There are 5 ways to turn a row about zero (a turn may also mirror it). The second row of each pair is the first, turned, with some noise. The first 50 pairs use one turn. New pairs use 3 turns, one after the other, and a turn may come again.
In the rows, zero is written as 128.
Known pairs, each followed by its turns in order:
[139 129 111 100 142 135 138 141 115]
[139 142 119 149 127 127 144 110 149]  z_755

[110 176 179 114  96 127 137  98 173]
[112 137 108 154 170 124 176 189 101]  z_65

[149  93  89 135 122 147 158 131 181]
[119 119  74 119  72 139 142 154 150]  z_755

[138 105 102  87 145 133 103 128  87]
[119 151 112 106  83 119 123  81 130]  z_65

[169 161 182 109 158 134 110 128 118]
[108 115 140 139  80  66 142 121 132]  z_535

[ 92 130 120 148 122 124 147 188  99]
[143  99 142  63 122 141 123 148 162]  z_65

[167 106 127 138 150 122 105  98 103]
[ 97 105 104 120 153 136 137  90 120]  z_755

[152 150 155 115 135 150  63 119  90]
[123 138  87 132 110  53 142 112 134]  z_65

[120 127 165  93 116 112 182 178 154]
[179 190 126  92 118 112 137 151 149]  z_755

[ 64  99 135 108 140 104 124 139 130]
[121 166 107 141  89 128 154 141  82]  z_430

[ 78 135  91  91 207  59 133 188 139]
[236  53 121 131 162 104 115 112 163]  z_535

[178  75 146 184 112 109 187 144 163]
[102 149 183 154 154 120  38 139 108]  z_430

[113  72 157  94 140 109 193 151 136]
[113 143 127  76 176 187 102 110 102]  z_65

[169 166 133  73 162  96  96 129  84]
[143 109  81 124  74 118 126  96 198]  z_430

[132 156 102 180  43 141 139 156 149]
[204 118 167 134 111 127 137 200 131]  z_65

[129 137  86 121  68  78 155 113 133]
[118 160 125 101 193 148 135  75 131]  z_535

[106  86 111  67 133  84 128 126  84]
[114 165 103 161 157  62 112 100 151]  z_755

[141 133 136 154 127 166 126 115 125]
[160 121 118 153 144 111 135 120 144]  z_65

[129 146 148 140 141 131 140 105 122]
[154 131 129 154 143 129 129 119 142]  z_430

[103  95 129 162 164 123 185 137 116]
[139 129  88 130 175 127 152 188 147]  z_755

[128 151  97  79 130 167 100 133 106]
[105  76 143 162 112 155 124 102 127]  z_535

[107 108 137 121 106 102  96 144 108]
[117 149 148  91 146 130 154 114 105]  z_77

[134  78 136 132  79 100 134 119 147]
[111 127  98  82 114  99  90 138 138]  z_755

[ 87 111 198 120  62 134 101 161 137]
[ 75 141 147  84 182 163 158 168 121]  z_77

[118 149 164 131 150 115 175 111 127]
[122 148 114 123 122 117  75 154 147]  z_77

[115 195 142  90  91 100 144 131 149]
[118  86 117  57 117 149  99 150 141]  z_77

[ 76 200 153  99 124 143  67 139 117]
[162 114 137  78 144 201 117 161  72]  z_77

[156 109 108 113 153 168 153 163 192]
[113  79  75 183 158 108 126 121 128]  z_77

[137 128 129 144  82 165 156 209 121]
[202 109 154  64 139 118 135 149 123]  z_65

[115 172 142 101 158 143 156  90 111]
[ 96 148 112 137 152 135 184 112 156]  z_65

[120 122  68 144  74 126 140 139 118]
[114  85 137 102 135 146 118 183  99]  z_430

[124 143 148 126 130 112  84 139 133]
[137 115 158 108 151 141 125 134 100]  z_77

[175 150 145  69 190 105  50 137 160]
[156 102 127 175  63  69  86  73 159]  z_535

[137 191 103 120 134 140 110 138 137]
[130 118 163 172 127 132 151  95 149]  z_535

[ 85 155 159 147 151 170 157 153 129]
[156 109 164 135 113 131 179 177 105]  z_535

[155 129 130 129 155 133 125 108 112]
[120 136 128 147 133 110 124  95 141]  z_65

[107 106  94 190 166  85 142 132 109]
[ 97 148  72 167 150 145  91 169 108]  z_430

[ 91 104 128 131 132 147 160 138 113]
[110 171  93 137 133 140 125 123 130]  z_77

[130 119 128 132 176 107 166 149 147]
[168 119 125 136 160  85 119 153 121]  z_535

[140  82 113 146 137 122 133 117 144]
[110 107  83 118 124 121 137 142 128]  z_755

[122 144  94  98 133 167 111 150 212]
[137 131 137 146  33 125 169 138 114]  z_755

[176  77  85 118  72 165 113  81 112]
[132 115 141 155  77 104 221 141 152]  z_77

[157  90 146  78 137  72 125 150 121]
[110 140 132 136  44 118  90 111 135]  z_430

[138 139 140  72 133 118 114  99 108]
[143 111 128 138  81 135 154 104 158]  z_430

[190 181 146 104 205 108 136 151 182]
[163 128 164 188 122  26 120 106 137]  z_535

[ 77  97 150 162 176 115 100  95  93]
[129 183  79 161 137 182 146 118 118]  z_430

[107 148 140 108  68 196 146  90 105]
[123 139 100 119  88 177 169 193 159]  z_77

[122 145 185 104 117 156 137 149  97]
[106  96 160  98  93 112 155 135 102]  z_535

[ 44 121 106 104  85 103 112 102  93]
[104 141 161 175 143  69  64 149 139]  z_755

[123 110 120 151 114 163 147  93  96]
[139 133 153 134 152 178 137 155 141]  z_430

New pairs. What belongs after each?
[157 140 121 177 130  80 147 158 145]
[ 73 113  97 113 114  91 159 138 120]  z_430 z_77 z_535

[121 146 126 137  95 132 139 154 142]
[ 98 125 144 131 127 148 137 106 146]  z_535 z_65 z_65

[155  92 167 159 135 142 152 146 157]
[142 112 121 142 122 154 102  85 176]  z_535 z_755 z_430

[ 50 132 165 132 159 102  85 132  90]
[151 130 182  57 121 171 153 162 126]  z_65 z_65 z_430

[165 128 130 142 137 173 129 146 147]
[116 115 104 113 111 166 124 121 165]  z_430 z_65 z_65

[146  75 126 141 120 129 120 126 122]
[116 125 142 103 111 142 126  81 130]  z_755 z_755 z_77

[ 87 103 142 114 106 143 127  96 123]
[137  94 123 173 145 139 112 147 105]  z_535 z_755 z_65

[121 167 158 131 146 141 121 143 108]
[142 112 155 101 153 124 115  98 116]  z_535 z_430 z_755

[124  67  77 117  87 158 167 170 112]
[ 93 112 186 127 164  90  70 170 114]  z_65 z_535 z_755

[139  65  96 117 138 144 113  97 127]
[111 112 107  93  95 113  74 124 146]  z_535 z_65 z_755

[160 108 147 119 145 108 118 128 145]
[115 112 109 124 109 160 113 148 142]  z_755 z_65 z_77

[139  99 127 100  93  96  98  75 127]
[ 86 145 125 171 162 158 111 127  88]  z_755 z_535 z_535

[119 146 165 148 104 100 112 152 157]
[ 88 142 134 100 107 112 148 145  96]  z_755 z_535 z_77

[ 92  77 107 117 104 149  79 129  89]
[174 156 166 150  89  90 163 149 134]  z_535 z_430 z_430

[ 75  85 190 101  94  74 113 132 103]
[ 98 130 136  59 164 169 116  91  64]  z_65 z_65 z_535

[132 112 164  99 110 115  95 105 109]
[153 162 120 114  99 157 140 110 154]  z_535 z_755 z_535

[115 131 164  97 125 169 109 137 158]
[114  89 102 112 114  86 110 115 144]  z_535 z_65 z_430

[180  56 152 142 137 192 150 158 114]
[191 137  76 154 159 135 166  86 183]  z_77 z_755 z_77

[ 96 129 162 108  88 104  93 161 133]
[124 134  82 144 138 138 104  95  76]  z_65 z_535 z_65

[ 76 166 110 136 105 142 110 155 112]
[148 170 126 108 149 170 128 161 107]  z_77 z_535 z_430

[ 93 132  95  91 150 203 126 115 149]
[173  71 179 133 104 133  85 143 123]  z_77 z_430 z_535

[100 124 113  83 102 112  90 128 166]
[111  92 174 161 158 105 125 132 105]  z_65 z_755 z_77

[108  89  99 133 121 103 155 140 110]
[131  85 161 165 130 120 110 132 115]  z_755 z_535 z_77

[198  97 150 107 111 139  95 128 159]
[122 108 162  79 175 160 120  94 115]  z_755 z_77 z_535

[117 123 157 134  80  90 160 105 140]
[108 114  93  97  80  90 145 120 134]  z_755 z_430 z_77

[109  76  98 124  60 198 121 127 159]
[137  81 111  83  41 122 105 106  85]  z_755 z_755 z_430

[126 117 138 199 136 138  49 117  93]
[186  98  53 160 135 100  97 145 139]  z_755 z_77 z_430

[135 135 170 120 169  83 115  66 130]
[ 78 113 141  93  77 104 163 165 126]  z_535 z_77 z_77

[123 168  77 114  85 155 119 166  90]
[137 157 121 157 134 171 189  79 149]  z_755 z_430 z_430

[153 160 178 109 103  88 159 162  99]
[ 50 119 145 126 110  82 122 110 136]  z_430 z_430 z_755

[147 164 130 119 155 156 133 161 116]
[167 136 141 142 170 120 109 147 112]  z_755 z_535 z_755

[128 121 152 107  82 182  62 203  60]
[ 86 122 101  63  97  16 152 132 123]  z_65 z_77 z_77

[122  80 147 140 134  91 149 128 140]
[129 111  77 126  85 128 109 137 129]  z_65 z_430 z_77

[ 91 144 156  90 111 112  68 117 151]
[119  74 132 146  83 114 179 125 146]  z_77 z_65 z_430

[104 110 114  66 100 169 126 139  33]
[135 175 115 160 172 160  35  93 122]  z_77 z_77 z_535

[134 150  91 157  91 129 111 155 126]
[158 114 180 112 120 123 147 113 135]  z_755 z_65 z_77

[107 131 112 121 106 105  88 116  87]
[135  94  71 119 121 128 123 112 151]  z_430 z_535 z_65

[107 135 138 143  67  95  91 145 157]
[ 67 153 127 133 152 118 108 101  85]  z_755 z_755 z_755

[ 98 129 121 123 121 117 177 139 103]
[133 127 120 146 159 117 131 109 173]  z_535 z_77 z_535

[168  79 145 134 124 164 117 122 113]
[149 101 123 135 151 124 126 105  69]  z_77 z_430 z_755

[130 120  86 144 111 125  98 152 137]
[131 118 117  96 120 147 137 159  96]  z_65 z_535 z_77

[107 106 212 144 119  82 183 105  93]
[150 149 149 189  77 160 167 183  83]  z_755 z_65 z_430

[136 142 222 102 120 107  85 138 130]
[ 95 207 121 164  92 103 154 103 139]  z_65 z_77 z_65

[102 133  96 141  99 102 101 165 153]
[ 98 171 128  99 135 124  78 138 118]  z_535 z_77 z_430

[132 118 127 110 170  89 101 151 120]
[ 86 114 159 133 143  93 109 147 137]  z_535 z_430 z_755

[ 34 153 154 122 140  92 201 120 103]
[130 181 133  32 124 115 147  88  72]  z_430 z_65 z_755

[110 123  86 176 180 136 121 108 156]
[ 84 154  71 144 102 108 158 106 123]  z_535 z_430 z_430

[ 93 116  98 139 121 122 148 199 136]
[ 75 156 101  88 106 102 159 120 136]  z_430 z_535 z_755

[ 88 161 121 182 147 133 151 157 107]
[154 146 162 158  96 154 134  89  93]  z_430 z_65 z_430

[135 163 141 107 140  95  97 141 117]
[144 115 143 104 123 106  93  92 130]  z_755 z_77 z_430

[140 106 150  77 105 156  98 158 114]
[ 87  95 142 147 121 159 118 134  78]  z_65 z_755 z_755

[157 124 165 121 126 156  84  27 115]
[123  69 133 127  71 151  72  60 154]  z_65 z_430 z_65

[149 107 131 127 185  95 105  88 129]
[144 144 158 134 110 140 189  84 130]  z_535 z_755 z_77

[132  87 113 113 206 137 126 105 117]
[124 175 148 163 160 175 137 160 150]  z_65 z_65 z_535

